All rows are made from the same 9 directions, up to rounding. Whole rows:
(in the rows, 128 means zero)
[[125 122 118 157 131 136 134 138  77 115 175 166 103 119 145  76 133 101
  148 106 128]
 [ 85 133 174 144 121 110 129 145 130 100 126 193  67 174 178 111  97  90
  169 135 137]
 [172 121 136 111 165 115 153  98  79 121 124 127 144 114 167 101 140 133
  109  71 108]
 [ 75  95  90 168  92 132 118 129 118 122 187 164  94 139  84 120 140 118
  158 155 167]
 [171 151 178  71 150 115  91 131 136 112  85 139 151 153 183 124 122 113
  131 139 109]
 [141  97 138  97 132 172 155 138 127  95 121 165  90 146 188 148 132 103
  140  97 114]
 [134 135 137 110 126 110 123 135  99 111  43  87 144  38 161 101 117 109
   83  64 108]
 [ 75  74 104 129  82 114  88 110 148 115 142 170 133 192  85 140 165 117
  154 203 151]
 [195 134 125  80 160 134 112 124 100 120 173 171 148 143 146 118 159 130
  161 138 112]
 [145 180 125 122 138 106 100 145 139 150 156 122 137  97  89 134 114 151
  151 158 146]
 [110  90 130 101 119  55 121  96  90  99  61 169 164 128 146  93 172 108
  125 122  85]
 [ 93 142 138 157 107 161 142 187 156 121 144 178  85 164 144 125 116  91
  173 166  99]]

The start of a row, then its end:
[184 122 113 103 164 152 128 102  72 115 208 138  93  84 145 125 120 145] -> [139  64 190]
[139  89 129 140 116 219 148 146 149 125 112 103 144 191 167 127 145  95] -> [ 92 132  83]
[104 142 118 138  96 122  50 156 126 122 168 155 127 128  92  98 129 102] -> [165 194 164]
[141 116 142 132 157 127 173  88 124 134 138 114 111 150 149 149 114 156] -> [109  84 145]
[ 82 118  89 160  96 158 168 172 126 117 133 139  72  54 112 139 119 113] -> [142  94 126]
[129  70  92 132 136 101 173  76  71 118 125 139 146 112 126 106 175 138] -> [105  75 106]
[ 85 121 141 172 107 109 140 127 124 133  46  77 157 115 138  88 121 106] -> [ 70 107  90]
[ 84 113 139 174 127  76 136  92  97 126 147 152 110 161 125  91 121 125] -> [133 121 152]
[ 97 174 143 123 101 129  85 178 186 132 116 126 101 110 103 162  89 124] -> [158 181 157]
[105  93 138 148  91 186  93 146 136 112  94  99 139 166 158  98 128  74] -> [ 89 142 123]
[117 122 125 147 113 159  80 139  93 107 186 139  81 105 137  92 102  96] -> [141 113 200]
[ 96 123 167 158 130 124 132 110 142 125 142 138  90 195 152 129  93 122] -> [131 133 165]
[127 122 114 118 108 160 130 156 147 127  74  91 150  92 129 139 137 115] -> [ 98 122  93]
[ 99 145 106 131 102 141 117 159 143 124 128 106  82  37  98 158  94 133] -> [134 107 178]
[184 115 104 128 142 217 158 137 145 154 143  72 172 153 130 144 154 138] -> [ 86 125  84]
[115 125 137 171 138 110 143 115 105 136 167 162 130 190 132  86 138 119] -> [144 146 111]
[ 90 111 117 185  99 131 141 134 118 141  66  73 174 119 120  77 142 102] -> [ 67 120  75]
[147 103 132  94 132  77  54  64 122 131 148 138 191 204  96 119 166 147] -> [130 196 162]
[ 75  92  95 191 126  89 191  79 105 143 183 151  97 152  82 129 139 161] -> [138 111 151]
[155 132 109  89 143  96 141 119 132 134 129 156 155 121 104 153 164 156] -> [154 148  96]
[147  69 137  84 138 185 182 116 146  96 113 163  94 183 194 182 145 119] -> [131  96 106]
[149 123 153  55 108 134  36 150 136  89  79 150 151 131 165 119 138  83] -> [139 168 132]
[ 86  85 129 164 107 179 168 112 173 136 112  84 103 179 130 172 110 134] -> [ 87 118 147]
[102  80  91 135 100 144 115  91 135 131 130  74 128 103  83 160 131 150] -> [ 87 113 191]
[163 195 149  88 159 125 151 170 151 130 120 138  90  61 148 172  88 149] -> [162 101 123]
[100 145 135 185 132 109 147 116 110 145 135  91 111 103 118 101  93 137] -> [102  92 155]
[100  73 118 163 114 150 147  87 124 129 134  99 125 170 125 128 133 130] -> [ 88 110 154]
[ 97 126  97 156 106 155 181 179 114 117 104 135  92  46 134 119 127 102] -> [130  79  85]
[116 172 154 160 134 121 119 134 174 162 153 105 126 174 101 145  92 151] -> [135 175 152]
[174 147 119 118 144 181  93 132 124 137 206 103 110 111 117 140 105 143] -> [133 123 195]
[132 135 135 157 148 140 168 107 140 152 151  94 115 146 123 148 105 159] -> [108 105 146]
[127 116 145 113  99 196  67 169 146 100 135 142 108 162 164 120 117  74] -> [139 163 149]
[176 112  97 117 126 199 107 147 103 126 155 105 158 108 134 103 156 108] -> [108 120 112]
[167 180 113 133 147 132 130 157 103 148 128  85 151  35 115 101 118 137] -> [111  94 107]
[179 172 155 118 155 158  85 152 113 128 195 149 116 149 157 100 106 113] -> [160 145 153]
[101 169 142 140 119 125 129 165 173 138 135 139  91 124 111 159  93 134] -> [161 158 142]
[122 182 155 198 128 183 135 196 125 143 145 107 108 129 162  68  84  83] -> [122 123  98]
[116 100 144 121 122  94 128 105 141 126  87 157 178 217 136 116 170 117] -> [127 180  70]
[111 146 148 128 118  83 121 147 148 134  60 142 179 159 129 104 150 110] -> [131 179  50]
[ 95 117  95 108  89 113  93 163 129 103 144 199 108 104  96 132 156 105] -> [190 178 129]
[144 193 150 144 142 137 103 153 148 154 155  89 119 107 115 130  79 143] -> [129 139 163]
[183 147 118  70 145 172 144 152 156 131 105  96 132  70 137 186 125 150] -> [119 101 113]
[ 74  57  75 143  68 142 104 119 120 111 104 115 143 109  87 121 168 105] -> [102 140 138]
[108  66  76 115 113 105 156  80 112 121 117 123 135  93  87 160 168 158] -> [110  99 141]
[102  79 133  77 118  88 134  81 152 102  86 158 111 153 132 190 141 148] -> [136 129 154]
[108  69  97 126  78 160  43 108 127 116 132  95 165 150  91 113 157 105] -> [ 96 173 177]
[120 130 137 148 131  97 153 121 117 138  66 102 171 125 138  95 140 122] -> [ 91 113  68]
[127  92 107 172 157  77 167  47  58 141 194 141 136 156 107  86 153 160] -> [118  89 152]
[139 144 159 122 147  96  92 109 123 127 175 172 125 196 136 112 122 129] -> [166 171 156]
[ 80 158 101 168  89 142 105 171 159 147 138  87 103  60  65 143  94 133] -> [128 147 171]
[134 151 145 133 136 147 152 171 126 119 125 163 106 130 168 111 121 100] -> [153 122  83]
[128 153  93 114 123 109 139 153 153 146 140 145 138  91  71 164 148 157] -> [165 165 105]
[156 101 126 107 154 127 169  97  88 111 115 129 120 101 168 126 137 134] -> [107  53 119]
[141 154 128 147 155  91 141 101 111 153 163 116 137 123 102 119 120 163] -> [128 119 144]
[ 66 104 138 155 109  51 119  96 119 120 115 175 131 183 112 101 143 119] -> [147 166 129]
[125 120 125 174 138 142 154  83 143 168 136  40 149 149  98 143 109 170] -> [ 64 107 160]
[173 170 163 131 157 131 100 113 147 165 122  59 184 164 127 118 108 150] -> [ 87 148 129]
[115 113 120 137  96 160  94 141 129 123  76  65 153  88 128 109 124 102] -> [ 74 115 132]
[208 154 111  96 160 129 104 116 112 157 140  86 211 111 104 114 161 157] -> [105 141  99]
[152 168 137 112 152 103 122 142 106 124 159 164 107  95 137 116 115 132] -> [167 118 135]
